The same things were measured in two ways. Each way mixes the same 9 hidden numbers, adds some noise and spreads widely along 7 directions of its own, which tell nothing about the thing.
In the rows, 128 means zero.
Some things both ways: the first way, then the second way.
[110 103 140 144  93 163 147 124 117 131 113 125 160 143 131  85 134 124
 142 115 147 161  91 123 127]
[ 61 145 170  88 152 162 190 108  90  65 111 136 161 105 145 124 184 139
 100 113 139]

[152 131 120  76 167 130 102  77 166 163 147 157 163 178 130 108 153 131
  84 141 111 161  80 149  94]
[114  83 188  90 102 206 121  74 145  42  67  95  93 156 154 157 159 191
 114  72 229]

[145 135 102 190 153 158 104 104 106 136  55 117 126  78 160  94 146  71
 137 189 126  86 130 112 133]
[127 140 107 129 112  85 105 155 126 159 166 166 130  94 130 114  93 112
 146 154  92]

[ 33 137 139  99 116 146 152 122 154 120 167 120 157 149 142  85 170 183
 132 122 110 140  63 104  94]
[ 95 155 118 144 175 120 200  99 112 141 109  94 129 159 131 102 173  90
  86 160  87]

[136  96 138 144 103 191 122 108 109  98  91  89  91 107 132 127 111 108
 151 180  69 122 137  86 178]
[ 98 134 177 104 150 149 178 105 119 157 134 124 149  90 109  83 159 120
 130  90 116]

[100  69  95 111  61 182  96  66 129  93 131 139 158 132 111 154  96 117
  88 122 102 123 102 111 148]
[184 171  81 131 176 138 138 139 107 154 119 126 149 190 115  92 168 136
 143 128  80]

[ 91  96 166 168 107 123 121 145  99  69  86  95 135  94 104 157  91 102
 181 115 127 125 104 120 158]
[168 161 126 128 162 113 121 191 155 240 142 104 145 107 151 126 120  93
 186 174  70]

[170  80  82 129 142 183 109  73 149 132 126 104 101 170 134 139 141 114
  82 186  74 116 120  79 157]
[152 113 142 117 152 117 137 189 125 153 112 101 122 138 128 126 117 142
 181 178 114]

[143 136 134 130  98 133  79  68 131 140  68  90  68 130 106 149  98  95
 140 164  46 112 108 135 171]
[143 125 107  94 125 124 126 130 126 131  99  97 166 131  78 111 149 131
 152 101 121]

[ 92 103  97 157 178 187 126 130 134  34 138 143 171 104 101 146  78 112
 149 117 142  92 103 120 115]
[138 112 151 120 139 144 102 142 131 183 133 157 147  89 162 141 143 109
 136 136 143]

[134 108 122 140 198 132  59  82 179 112  80 173 112 119 142 126 155 101
  84 149 133 102 120 126 135]
[ 90 139 128 105 144 108 114 101 119 131 103 121 160  91 146 125 132  81
 103 143 121]

[107 120 120 190 180 155 125 127 143 106  93 165 152 137 135 105 129 139
 135 132 139 120 103 114 112]
[134 156  69 140 191  78 132 113  70 147 179 169 142 138 169 104  97  59
  90 180  79]

[107 107 131 152 102 161 141 143 116 106 129 106 162 126 129 107 115 147
 140 137  95 153  90 105 136]
[144 127 134 128 101 144  97 109 136 115 139 168  95 129 133 132 103 158
 125 121 156]

[143 161  84 166 179 158 115  74 160 151  75 139  83 148 122 132 120  90
 129 178  74 102 110 129 138]
[157 100 123 124 144 152 138  82 138 139 115  76 102 162 140 134  94 122
  99 137 131]

[112 165 139 143 181  93 102 144 155 142 122 119 160 155 130  98 149 174
 138 137  98 128  65 151  90]
[103 141 179 120  95 139 108 135 175 126 111 118  76 103 152 147 126 159
 148 129 160]

[161 115 122  86 130 148 102 106 183 172 129 147 130 146 133 121 183 123
  52 157  76 181 105 135 165]
[111 122 120 148 113 115 121 115 119 117 116 106 133 103 139 143 116 128
  84 121 111]

[163 100 118 100 131 170  92 149 183 121 151 127 162 165 118 157 109 113
 114 123 116 180 124 145 160]
[109 102 168 116 114 127 127 165 134 110  95 104 114 116 144 177 156 129
 135 139 182]

[ 65 145 138 147 123 187 163 125  98 109 120 132 159  90 138  82 156 119
 160 141 135 107  86 113 103]
[ 96 103 151  79  83  82 124 142 118  99 133 107 153  76 109 156  85  85
 130 107 145]

[104 134 130 175 158 116 108 140 154 113  96 127 156 139 136 128  93 116
 178 118 143 140  99 137 115]
[148 152 117 200 125 130 150 165 129 158 122 111 139 130 109 113 150 152
 174 130  89]

[151  80 157 125 101 146 100 152 128 117 107 131 188 108 156 100 113 115
 131 127 149 199 136 131 149]
[105 125  96  76 141  98 115  92  99  77 147 167 111 158 154 121 124  94
  94 145 154]

[194  99 106 165 161 157  85 108 128 131  53 127 126  77 160 109 124  33
 120 185 146 140 171 126 166]
[153  64 104 121 103 150 165  61  95  36  99  68 125 192  53 113  93 168
 102  74 154]

[118  98 153 146 131 132 104 101 149 147 108 122 120 170 152 121 162 138
 116 147 110 131  82  92 124]
[109 154 157 133 127 142 115 119 118 103 106 171 135 107 133 134 143 130
 135 136 166]

[156  79 137 168 127 116 104 162 116  95  86 107 157 138 109 145  89 128
 140 123 124 165 132 134 174]
[118 137 168  88 119 157 131 127 146 132 140 147 121 106 148 127 127 141
 153 121 144]

[107 106 101 151 184 148 127 132 103  49 126  82 119 119  71 126 160 165
 107 162  92  46 104 107 143]
[126  94 138  94 140 147 150 123 129 156 131 128 144 115 126 129 129 117
 128 152 131]

[118 147 150 144 178  95 126 138 146 116  98 122 123 152 101 130 109 137
 161 125 104 152  97 153 134]
[171 114  56 195 176 111 188 145  79 133 130  66 151 198 113  89 155 133
 141 132  62]

[135  93 110 118 114 188  98  84 124  99 101 114 106 106 125 123 130 100
 111 171  98 108 141 105 164]
[155 105  94 141 105 118  81 137 150 171 144 137 132 108 135 137 102 116
 161 144 130]

[129 131  95 152 181 147  85 106 154 105 122 168 175 143 104 156 106 119
 105 123 114  99  76 151 103]
[151 156 129  99 155  77 104 215 107 163 133 121 150 112 144 131 135 108
 168 142  95]

Other things, the second way, with their names:
Q_566: [141  84  93 130 129 159 128  39 114  92 127 117 134 146 119 132  81 118
  91 122 160]
Q_394: [ 51 113 177  60  59 146 127  66 132  89 127 201 188  39  94 114 121 101
 121  89 164]
Q_245: [109 117 161  77 118 169 119  94 170 119 117 128  88 125 167 144 101 147
 128 167 160]
Q_843: [ 93 137 148 149  82 130 146 155 140 170 147 173 172  59 109 123 162 120
 151 117 104]
Q_936: [147 144 112 161 147 128 128 114 108 145 168 170 128 119 135 121  95 110
 137 147 127]
Q_923: [185 122  65 124 149 160 100 117 130 132 148 137 127 163 137 130 103 161
 160 151 132]
Q_6: [117 155 122 142 126 104 141 134 113  91 115 120 107 151 108 119 150 136
 134 118 139]
Q_934: [120 154 121 150 111 103 123 151 128 114 116 116 136 114 108 123 115 131
 175 138 120]
Q_211: [ 72 152 129 116 121  47 125 174  87 112 146 178 177  68 136 129 119  54
 150 166 114]
Q_848: [153  81  71 149 156 137 166 111  97 106 135 117 109 207 130  90 155 158
 120 142 109]
Q_391: [107 173 171 118 185 121 200 162 113 163 146 112  99 145 173 111 169 114
 112 159  82]
Q_743: [151 108  91 100 135  99 136 153  89 100 138 125 135 176 141 132 132 119
 108 136 110]
Q_713: [110  91 118 112 115  93 102 143 113 129 141 122 158  68 128 124  90 111
 155 131 126]
Q_837: [126 134 142 106 140 113 130 184 157 123 108 115  70 169 149 121 133 155
 207 206 146]
Q_738: [140 123 133 129 150 126 165 194 142 141 110  79  90 180 137 102 170 176
 197 166 104]
Q_649: [152 121  99 126 117 115 141 147 141 117 113  56 121 163 112 143 105 133
 162 141 114]
Q_428: [113 126 124 138 140 126 177 132 108 135 115 107 152 135 116 110 176 123
 113 120  97]
Q_162: [118  66 106  75  97 113 116 119 137 105 114 136 127 152 137 152 119 100
 112 174 156]
Q_951: [ 96 165 181  92 123 126 115 137 141 113 117 120 112  92 173 155 113 118
 123 132 146]
Q_858: [129 129  86 138 134  97 126 105  94 141 171 184 146 126 145 107 112  80
  92 146  98]
Q_542: [145 124 106 152 116 123 115 129 104  86 140 111 134 126 129 137  94 146
 147  97 137]
Q_146: [ 88 102 120 124 103  81 111 178 119  83 103 137 119 123 156 140 141 138
 147 183 133]
Q_443: [166 164 113 153 166 132 151 119 121 185 143 136 135 159 142 106 129  91
 125 150  86]
Q_72: [134 133 125 100 110 148  87  81 127 125 164 184 140  85 141 121  67 129
 121 114 134]
Q_735: [124 121 194 100  83 141 144 180 163 114  91  57 121 106  92 159 137 163
 191  86 164]
Q_891: [156  90  82 131  85 157  63  34 145  79 129 132 104 139 135 166  37 133
  90 118 189]
Q_16: [117 124 126 113 134  63 106 206 125 152 133  94 142  91 158 139 114  94
 190 162 110]
Q_85: [161  82  82 172 108 111 111 122 125 140 131 120 117 148 101 141 107 120
 125 139 144]
Q_87: [123 129 193 129  74 137  95 155 181 135 119  93  65  85 155 196  82 156
 131 125 172]
Q_253: [128 133  86 145 137 114 124 157 100 106 116 119 152 129 132 140 157 144
 130 134 117]

Some of these things the first way, each followed by its name:
[151 108 140 141 151 134  87 209 155 105 133 144 223 103 132 133 136 118
 119 111 160 176 117 165 144]
Q_87
[118 115  83 211 179 128 118 118 143  92  66 127 139 131 141 110  64 111
 176 138 148 124 139 119 124]
Q_394
[115 106  70 114 118 209 133  83 101 108 129 143 145 110  91 126 188 116
  47 168  88  74 105 114 149]
Q_743
[153  74 181  97 138 134 121 134 133 100 126 106 127 126 131  99 146 149
 110 148  97 189 122 105 164]
Q_713
[126  77 127 185 102 172 136 105  99  96  72 122 122 109 124 108 108 116
 127 147 106 133 122  92 164]
Q_72
[200 119 126 147 171  81  48 161 200 128  85 138 136 181  81 172  82 125
 112 105 102 181 123 199 183]
Q_253
[103  91 143 145 153 132 114 143 150  78 113 160 185 114 130  90 106 142
 129  94 166 170 112 139 120]
Q_891
[ 92  69 105 187  82 203 156 122 117  51  94 101 104 116  98 122  84 133
 144 130 101 119 132  79 191]
Q_245
[ 67  90  89 169 166 187  95 109 165  54 123 170 170 130 146 106 111 158
 122 116 167  82 113  97  97]
Q_934
[132 100 107 123 134 152 105  76 139 149 127  91 116 179 164  91 162 160
 105 182  91 109 101  78 111]
Q_837
[117  93 134 133 110 145 125 175 152  73 131 112 167 113 107 149  76 120
 155 106 123 192 128 138 178]
Q_428
[143 143  99 112 143 159  68  90 186 176 126 148 142 181 162 112 152 149
  91 165  87 129  98 133 106]
Q_6
[115  35 100 143 106 230 119 128 133  52 140 133 138 158 121 134 139 182
  81 144 106 111 146  59 177]
Q_936
[119  98 112 192 109 173 147 159 143  79  85 120 114 135 105 159  57 127
 165 126  83 176 142 107 204]
Q_858
[132 113 167 128 144 133 113 123 145 118 101 123 105 153 113 135 120 135
 137 137  87 155 111 125 159]
Q_16
